The rows are grouped in 4 different ways at once. Each group adds its own fixed numbers to the row, and there is some noise. The rows also spread widely along 14 directions, which tell nothing about the answers.
In the rows, zero is written as 128.
Some rows, each with its group in each grouping after it:
[173 139 157 125 171 125 117 143  69  66  94 161 143  82  96 169 161 178
 148 129 105 114  60 138 129 102 127 137  97 102 186 138 121 119 149  68
 125 140] => (2) U getu j497
[108 145 109  86 158 166  72 197 137 131 129 106 144 140 137 156 122 150
 192 136 155  75 158 101 154 127  80 152 107 148  28 131 156  90 111 109
 184  85] => (0) Z til j497
[113  96 129 106 129 136 151 100 143 151 159 146 106 105 128 127  44 101
 180 148  98 141 113 155 120 103 105 164 131  51  62 144 115  99 168 149
  86 120] => (1) M loro j135
[116 145 145 159  97  91  77 145 100 127 205 100 157 117  99 103 169 131
 150 166  96 166 119 155  97 121 109 135  94  39 129 123 142 118 136 179
 131 160] => (0) M til j135
[120 125 112 118 102 128 144 123 166 104 147 136 112 151 111 110 104  88
 104 145 151 136 172 102 132  98 153 132 176 123 102 170 112 149 122 154
  81  83] => (1) D tela j574
[187 146 163 101 174 152 156 142 102 110  99 158 125  93  96 108 127 154
 123 115 118 114 115 122 174 130 128 133 163 161 194 111 130 126 143  82
 112 105] => (2) N Mobuf j845
[137 140 168 112  78 136 128 121  90  85 134 167 101 107 113 127 139 155
 122 142 108  96 140  89 143 161 137 120 110 107  85 137 115 154 188 110
 176  99] => (0) D loro j845
[157 119 138 119  87 125 143 118 124  93 142 135 108 106  92 103 114 113
  94 144 135 159 145 116 138  94 155 121 159 131 198 131 116 165 165 135
  85  93] => (0) N tela j574
[160 106 146 130 141 128 162 118 127 127 106 157 113 114 122 127 134 114
 122 125 130 133 123 125 153 115 143 141 148 132 144 139 121 133 150 118
 108 121] => (0) B Mobuf j497
[ 81 108  54 169 110 138 101 166 184 105 155 100 121 110 165 180 135 110
 137 168 221 133 174  86 118  61 130 123  86 113  86 124 154 129  95 154
 144  92] => (2) B getu j845
[151 126 119  92 135 154 124 101 133 143 136 107  88 126  83 113  74 116
 150 157 146 154 134 147 138  91 130 134 151  83 145 141 130 119 163 150
  89 109] => (1) U getu j135
[139 130 130 132 117 125 107 116 126 136 137 117 124 139  99 125 145 131
 123 144 135 125 145 119 126 113 150 129 124 110 136 142 127 122 141 126
 126 122] => (0) Z Mobuf j135
[162 175  98 122 174 152 128 139 113 137 102 109  69 175  83  80 173 110
 121 137 164 155 126 151 166 144 161 113 161 109 125 144 131 136 114 172
 136 124] => (0) Z loro j845
[171 156 158  82 177 165 138 139 123 133  53 133 105 136 120 103 137 129
 137 118 159 130 128 142 192 165 124 123 156 187 114 140 124 136 153 108
 156 108] => (1) D tela j845
[107 118 147 137 118 123 178 197 173 112 161 173 126  99 209  93 122 110
  92 102 109 106 154  98 158 166  99 155 177 209  94  90 123 152  93 154
 102  85] => (0) U getu j574
[156 123 191 120 178 143 173 156 143 121 103 178 127 101 139  98 138 116
 108 108 107 125 134 132 181 158 101 158 178 165  95 125 122 131 130 127
 102 105] => (1) B Mobuf j497
[130 142 133 155  92  84  91 104  77 130 137 154 130 136 118 144 192 166
 116 125 100 118 100 121  91 132 181 112  86  99 181 136 135 135 158 104
 145 136] => (1) U tela j574
[115 141 122 144  46 108  89  93 106  97 165 116 117 111 139 149 145 167
 147 155 123 133 108 131  79 136 138  91  48  75 125 116  97 138 175 135
 189 157] => (1) N loro j845
[122 150 113 110 141 126 129 129 147  98 134 148 123 127 116 120 101 139
 117 123  96 113 110 136 106 114 137 130 143 131 130 149  86 133 120 116
  71 105] => (2) N Mobuf j845
[181 165 177  89 135 163 152 104 138  92 159 134 122 131  71  97 111 151
 138 140 109 119 149 111 151 137 103 132 174  59 113 133 109 110 123 129
 126 134] => (1) M Mobuf j574
[112  98  92 141  87  66 143 117 111 131 108 123 111 147 168 117 122  77
 155 149 114 153  74 171  96 113 177 121 111 144 101 178  65 158 174 168
 106 145] => (0) B Mobuf j574
[124 113 129 109 106 124 135 108 155 133 140 123 125 137 120 131  92 108
 145 137 132 138 145 125 122 107 131 132 133 114 113 155 114 124 139 133
 105 122] => (0) D tela j497
[138 123 167  84 121 149 151  90 197 119 146 121 143 107 128 143  58 138
 164 129 120 115 145 127 128 125  80 132 137 102  73 125  94 100 120 108
 104 144] => (1) U loro j845
[103 124  88 139 104  71  83 152  79 119 162 132 155 124 136 149 134 145
 174 148  79 102  70 136  68  96 152 139  77 103 146 147 118 106 141 111
 125 136] => (0) N getu j135
[122 142 129 123 150 124 113 119 118 128 121 137 119 131 112 132 130 131
 145 130 115 134 106 153 126 124 129 134 120  99 101 157 126 118 143 119
 109 118] => (1) D til j845
[113 115  85 112 167 185  86 194 142 177 177  92 110  77 133 110  61 108
 165 141 179 156 166 145 178  86  62 174 139 141 137  65 205  96 141 157
 103  48] => (1) M til j135
[116 120 136 145 163 136 137 147 172 140 130 141 141 108 128 135 132 114
 118 127 151 125 166 109 151 106 119 146 145 131 109 130 146 120  97 122
  96  99] => (2) M Mobuf j845
[154 148 130 131 149 133  99  79  99 131 101 137 110 156  66 158 183 163
 133 145 139 124 121 119 113 108 178 111  98  45 142 169 139 111 148 101
 157 145] => (2) Z tela j135
[124  91 180 128  77 105 118  83 143 166 102 113 117 127 107 116 133  94
 116 163 151 161 169 130 132 118 151 116 122 120 111 165 117 165 196 156
 116 132] => (0) U getu j135
[124 110  95 160  59 112 101 167 134  82 172 103 153  95 148 136 145 126
 101 150 176 133 155  98 125  94 133 119 109 182 186 107 118 164 139 145
 138 104] => (1) M Mobuf j497
[111 149  95  89 132 165 105 135 146 136 154 123  97 142 100 144  88 138
 162 153 156  96 175  88 133  97 136 135 132  81  78 141 154 106 125 130
 129  69] => (2) U tela j845
[136 110 139 127 111 133 129 107 184 128 161  87 171 107 125 161 109 128
 177 152 171 143 157 117 128  86  89 122 112  82 118 118 135  90 106 119
 137 163] => (1) M til j845
[115 134  95 110 118 124 104 130 114 173 161 152 109 147 109 116 102 146
 129 111  91  82 139 106 119 128 155 145 138 133 155 134 147 119 150 116
 103  77] => (0) M Mobuf j497
[113  83 149 116  56 156 154  72 189 150 193 117 104  84 141 140  26 106
 148 152 154 145 195 106 133  94  94 130 125  79 108 104 134 115 169 144
 107 103] => (1) D Mobuf j845
[151 186 135 103  99 125 105 178  81  66 174 122 123 132  93  82 158 158
 137 161 109 107 124 111 131 151 129 113 141 110 141 127 117 141 135 160
 168 114] => (1) N getu j845
[158 133 137 121  98 131 100 138  85 119 135 115 134 126 108 143 171 164
 157 158 160  98 140  90 141 127 142 111 101 120 152 120 153 114 163 111
 213 133] => (1) Z getu j135
[157 156 137 104 130 124 122 118 130 129 136  90 137 154 108  98 119 115
 175 138 128 150 115 160 130 139 110 120 130 107 102 140 102 112 114 145
 136 169] => (0) D loro j574

New rows, each followed by its group in each grouping:
[153 114 115  83  77 121 167 104 124 148 169 127 128 162 119 122  89 129
 182 140 115  85 142  88 130 119 153 122 163 113 127 141 119 104 146 123
 149 128] => (0) Z til j574
[125 104 120 174  74  93 156  62 168 147 132 139 119 160 128 139 176 106
  73 133 165 150 167  97 106 106 201  95 139 116 158 161 117 168 129 149
 101 142] => (2) U til j574
[118 126 150 141 132  99 101  91 123 142 125 157 143 137  84 160 155 145
 136 135 106 111 130 112  96  94 155 135 105  52 116 178 144 105 128  90
 108 130] => (1) N getu j574
[145 140 110 108 160 165 132 142 150 110 134 141  96 118 113 112 105 127
 116 121 141 132 135 135 156 121 111 146 158 132 121 119 125 131 129 138
  96  88] => (1) B loro j497
[107 140 101  88 111 129  58 173 114 123 150 102 152 119 141 144  86 152
 181 132 128  98 122 132 116 118  96 139  87 174 121 122 129 111 152 103
 147  93] => (1) D tela j497
[140 139 163 154 173 134 141 161 150 108 123 139 142 120 126 125 177 113
 123 128 145 139 140 122 159 130 106 151 140 110  72 134 135 120  75 141
 122 141] => (0) U loro j497
[110 138 160 104 156  97 112 147 145 167 125 124 163 158 130 107 133 126
 164 128  89 111 119 153 113 157 110 138 131 134  70 157 110 105 113 140
 121 156] => (2) Z getu j135
[132 129 121 128 103 133 130 127 121 117 179 131 100 112  99  96 106 113
 118 147 127 160 141 135 131  98 128 135 156  88 153 124 137 140 151 169
  84  90] => (1) N til j574
[115 119  80 141 111 120 120 123 118 164 165 144 102 138 121 124 113 122
 128 130 134 113 145 105 124  96 167 141 139 109 155 133 155 120 140 134
 103  79] => (1) M Mobuf j574
[125 127 170 114  87 118 104 118 151 132 133 116 161 123 118 121 127 141
 122 137 129 112 172 104 129 139 117 116 121 152 109 138 107 147 152 119
 140 125] => (2) M Mobuf j574
[176 143 122  74 143 154 104 109 120  87  98 102 129 133  61 158 104 151
 166 151 148 120 114 125 133  78 135 125 124 104 154 165 106 116 145  83
 116 124] => (0) U tela j497
[160 159 168  74 152 165 112  96 149 119 117 125 119 115  86 129  92 168
 142 120 113 115 125 141 142 141  94 127 130 108 117 122 107 112 144  89
 112 126] => (1) U loro j845
[133 139  92 125 170 136 135 115  87 130 110 153  58 130 107 142 120 131
 167 143 115 136  72 157 123 102 161 141 114  38 119 156 135 111 151 131
 105 113] => (0) U getu j845
[104 109  61 110 162 112  69 148 121 165  61 105 142 150 133 186 128 116
 194 140 185  88 113 124 129  81 160 135  83 176  75 176 139 104 141  77
 148  98] => (1) B loro j845
[121 142 125 133  92 143 127 100 188  73 168 141 109  97 138 114  96 148
  64 109 113 151 131 144 100 129 102 116 129 132 153  99  76 161 125 136
  73 116] => (1) N loro j574
[100 140 110 128 143 107  96 141 158 141 143 120 148 144 123 126 122 115
 143 128 115 136 129 142 101 101 125 144 122 114  99 151 125 112  90 127
  85 117] => (0) N tela j574
[ 89 103 114 134 106 139 129  97 200 135 129 139 108 118 181 162  96 128
 122 127 142 127 141 126 101 119 119 131 103 121  73 129 106 127 131 132
 112 124] => (1) U getu j135
[104 138  75 128 119 148  68 117 137 152 177 122  78 139  39 121 105 123
  86 148 153 128 187 104 126  69 166 134 146  76 161 145 173 137 147 144
  60  31] => (1) Z loro j845
[112 107 134 149  93 116 111 110 153 111 134 126 139  99 148 172 138 145
 129 149 151 129 132 113  98 103 130 117  78 109 125 128 117 133 142 118
 139 145] => (2) U getu j135
[140 125 138 124 102 122 123 115 127 123 138 154 108 113  95 110 125 140
  77 121 115 127 146 108 129 111 155 125 150 145 204 128 132 162 157 111
  82  84] => (0) N getu j574
[149 134 148 127 139 107  99 156 115 121  79  89 169 134 120 129 170 108
 158 150 177 130 133 133 156 122 133 119 115 185 109 161 119 130 127 115
 158 140] => (1) D Mobuf j845
[128 136 138 101 183  88 124 141  92 219 120 139 148 179 104  95 141 107
 202 129  75 109 103 151 132 141 153 161 148  92  89 171 154  75 123 132
 123 144] => (0) M tela j135
[140 162 110 106 145 123  90 116 128 164 162 108 131 160  71 102 124 141
 140 126 107 133 130 140 113 113 136 131 142  80 174 134 146 102 110 125
  93 126] => (0) M tela j574
[141 140 142 149 124 120 156 140 115 102 178 134 126 108 143 122 143 122
 169 150 127 154 110 136 130 125 115 132 117  53 117 111 140  98 108 152
 151 158] => (1) D tela j845
[122 116 162  86  76 118 113 143 104 132 105 124 117 137 109 112 125 115
 145 161 133 109 163 103 152 142 152 117 130 159  82 167 115 159 204 137
 162  86] => (0) Z tela j845
[132 135 146 175 111  97 119 118 144  86 124 126 143 127 133 135 197 122
 108 145 135 154 120 133 109 122 140 115 101  96  99 149  96 145 111 144
 134 164] => (0) B Mobuf j574
[129 129 122 141  64  87  60 112 129 181 182  62 180 138 123 127 152 145
 155 146 158 131 155 123  97 123 134 101  79 142 186  93 147 109 132 132
 168 172] => (1) U loro j135
[156 161 195 108 108 129 134 127 132 112 147 137 145 123 113 103 158 166
 132 133 111 106 148 104 140 171 108 110 135 115 125 113 123 121 124 122
 174 151] => (1) N getu j845
[126 134 158 152 119 103  98 102 115  63 141 139 143  98  94 167 161 149
 143 164 103 158  88 147  81  89 124 124  71  10 100 164  99 123 146 122
 120 159] => (2) B tela j574
[137 134 137 127 132 129 111 114 130 148  97 142 125 147 126 130 181 145
 112 130 145 115 146 113 137 150 153 114 120 146 110 142 133 142 153 121
 161 127] => (2) B til j135
[133 139 111 162 208 129 114 150 127 144  89 102 137 128 154 144 168 113
 190 135 163 174  77 191 131 115 105 137  82  92  88 137 127  92  88 147
 150 185] => (2) M Mobuf j497
[118 141 141 153 114 120  86 138 150  82 129 106 144 113 119 159 177 150
 120 149 150 137 129 128 111 112 115 112  80 100 113 138 114 133 113 123
 146 146] => (0) Z getu j845
[123 154 148 129 115 113  98 140 160 104 148 120 158 143 121 114 155 143
  98 122 114 113 146 124 116 143 115 124 135 154 111 139  99 134  99 129
 115 126] => (1) Z Mobuf j574
[134 149 108 105  96 162 175  83 179 123 168 137  90 155 162 147 112 163
 163 128 133  94 146  88 118 151 130 110 126  65  67 112 114  97 100 131
 175 153] => (0) U til j845
[113 125  98 145  83 112 166 155 168 119 166 119 108 143 184  82 122  85
 118 140 155 156 147 129 124 137 136 116 161 161 112 119 102 156 104 207
 122 128] => (1) N getu j574
[130 150 118 101 120 144  79  93 168 113 141  91 129 143  83 136 101 142
 128 149 147 140 145 140 103 102 114 117 116  91 125 153 109 119 130 123
 105 132] => (1) D getu j135
[140 139 125 123 109 117 147 180 100  76 147 149 131 130 132 137 162 130
 157 158 137  86 137  68 147 120 156 133 140 112  92 145 133 125 114 125
 167 102] => (0) U tela j845
[148 140 139 112 133 124 144 126 105  87 139 158 116 113 120 126 107 140
 142 128  81 113  84 141 122 119 132 146 141 101 121 146  91 124 142 116
  89 116] => (1) U Mobuf j574
[130 185 155 114 143 163 113 112 116 100 137 177  87 137 112 124 154 186
 121 122  91 108 127 115 115 169 126 124 110  49  72 133 124 122 131 122
 162 114] => (2) N tela j574
[119 116 141 143  80 129 110 116 166  53 127 111 120  75 117 146 123 131
  90 157 155 170 136 135 115  93 111 110  96 110 144 138  86 178 165 139
 102 122] => (0) M getu j845
[123 129 112 145 207 152 109 112 138 146  77 157  95  82 139 164 130 154
 122  89 125 159  74 182 130 107 117 146  83 110 172 107 147 112 136  72
  85 113] => (0) M tela j845
[169 147 123  99 158 127 111 130 107 143  59 117 127 162 106 114 170 140
 123 121 153 127 110 143 147 145 170 103 135 198 176 148 111 141 155 105
 151 136] => (2) Z tela j135
[127 136 149 150 125 119  95 144  88 137 131 152 126 110 140 129 177 161
 123 123 112 109 117 127 131 152 134 133  94 134 135 109 145 121 160 112
 168 116] => (1) Z Mobuf j135
[110 128 108 134 134  95  94 138 115 158 144 128 145 132 133 136 126 129
 165 125 104 130 103 146  98 101 138 141 100 112 141 134 141 101 120 110
 107 126] => (0) N tela j574
[124 121 155 120 121  96 117 162 115 129 131 126 156 123 133 113 138 108
 154 149 111 128 123 134 131 126 130 146 130 142  99 146 119 129 142 139
 122 128] => (0) U tela j135
[116 170  93 126 110 121  33 126 116 134 152  80 123 167  52 114 158 137
 123 156 148 137 156 127 105 109 148 114 104  80 122 159 135 139 132 153
 128 109] => (0) M loro j574
[ 94 126 110  91 139 119  91 139 146 153 123 114 122 145 112 110  70  96
 158 138 112 143 123 166 116 106 119 150 137 124  72 176 107 129 153 149
  69  88] => (1) M tela j574
[ 93 133 121 133 147 144  55 151 129 126 137 161 121  84 123 161 123 169
  94 112 101  88 136 114 122 110 116 166  94 142 125 115 154 125 145  73
  85  45] => (0) U Mobuf j135
[105 112 100 108 131 118 102 151 145 150 149 115 156 120 141 137  82 120
 177 134 117 105 123 132 117 106 107 156 114 138  89 130 122 100 128 113
 112 117] => (0) M loro j135
[126 122 144 143 109  73  78 144 106 150 146  93 186 131 103 113 152 103
 148 155 129 141 132 143 115 107 137 133 113 146 149 153 133 121 139 132
 115 142] => (1) D Mobuf j135
[127 150 148 114 152 143 115 135 176 126 111 127 139 133 120 135 146 150
 125 122 138 106 157 108 141 142 106 127 130 128  92 137 128 122  99 106
 135 125] => (0) M getu j845
[ 84 133  47 140 126 123  80 164  95 135 154 172 100 142 127 156 130 140
 116 114 126  68 132  88 114 105 173 154 112 142 118 147 165 126 138 104
 118  38] => (1) D loro j497
[145 119 115 129 107 108 153 171 101 105 157 137 121 109 131  90 123 104
 133 152 121 133 117 123 139 108 145 139 158 147 172 121 126 144 145 158
 112 107] => (0) N getu j135
[125 128 135 148 109 112 124 152 135 111 128 122 146 114 154 129 157 122
 130 140 154 127 140 115 135 123 132 121 116 160 120 125 120 135 121 131
 149 124] => (1) N Mobuf j845
[144 122 113 174  81  69 118 108 107  99 130 111 152 126 132 135 183 125
 124 142 138 158  87 143  88 103 170  99  88 125 187 137  94 149 130 127
 135 181] => (0) N loro j574
[121 110 120 146  67  64 102 120 106 119 161 118 156 124 121 134 145 128
 138 153 112 132 109 130  85  98 155 114 101 114 173 145 113 137 159 135
 117 145] => (1) B getu j574
[119 123 170 127  72 113 148 117 123 153 147 164 107 141 155 116 152 141
 129 130 105  96 158  88 130 177 146 121 121 114  88 130 134 142 161 151
 176 128] => (0) U getu j497
[124 133 103 146 139 109 131 133 137 150 147 129 147 163 144 149 149 121
 172 126 136 100 132 109 116 116 143 138 117 104  87 152 140  87  78 118
 147 148] => (0) D Mobuf j497
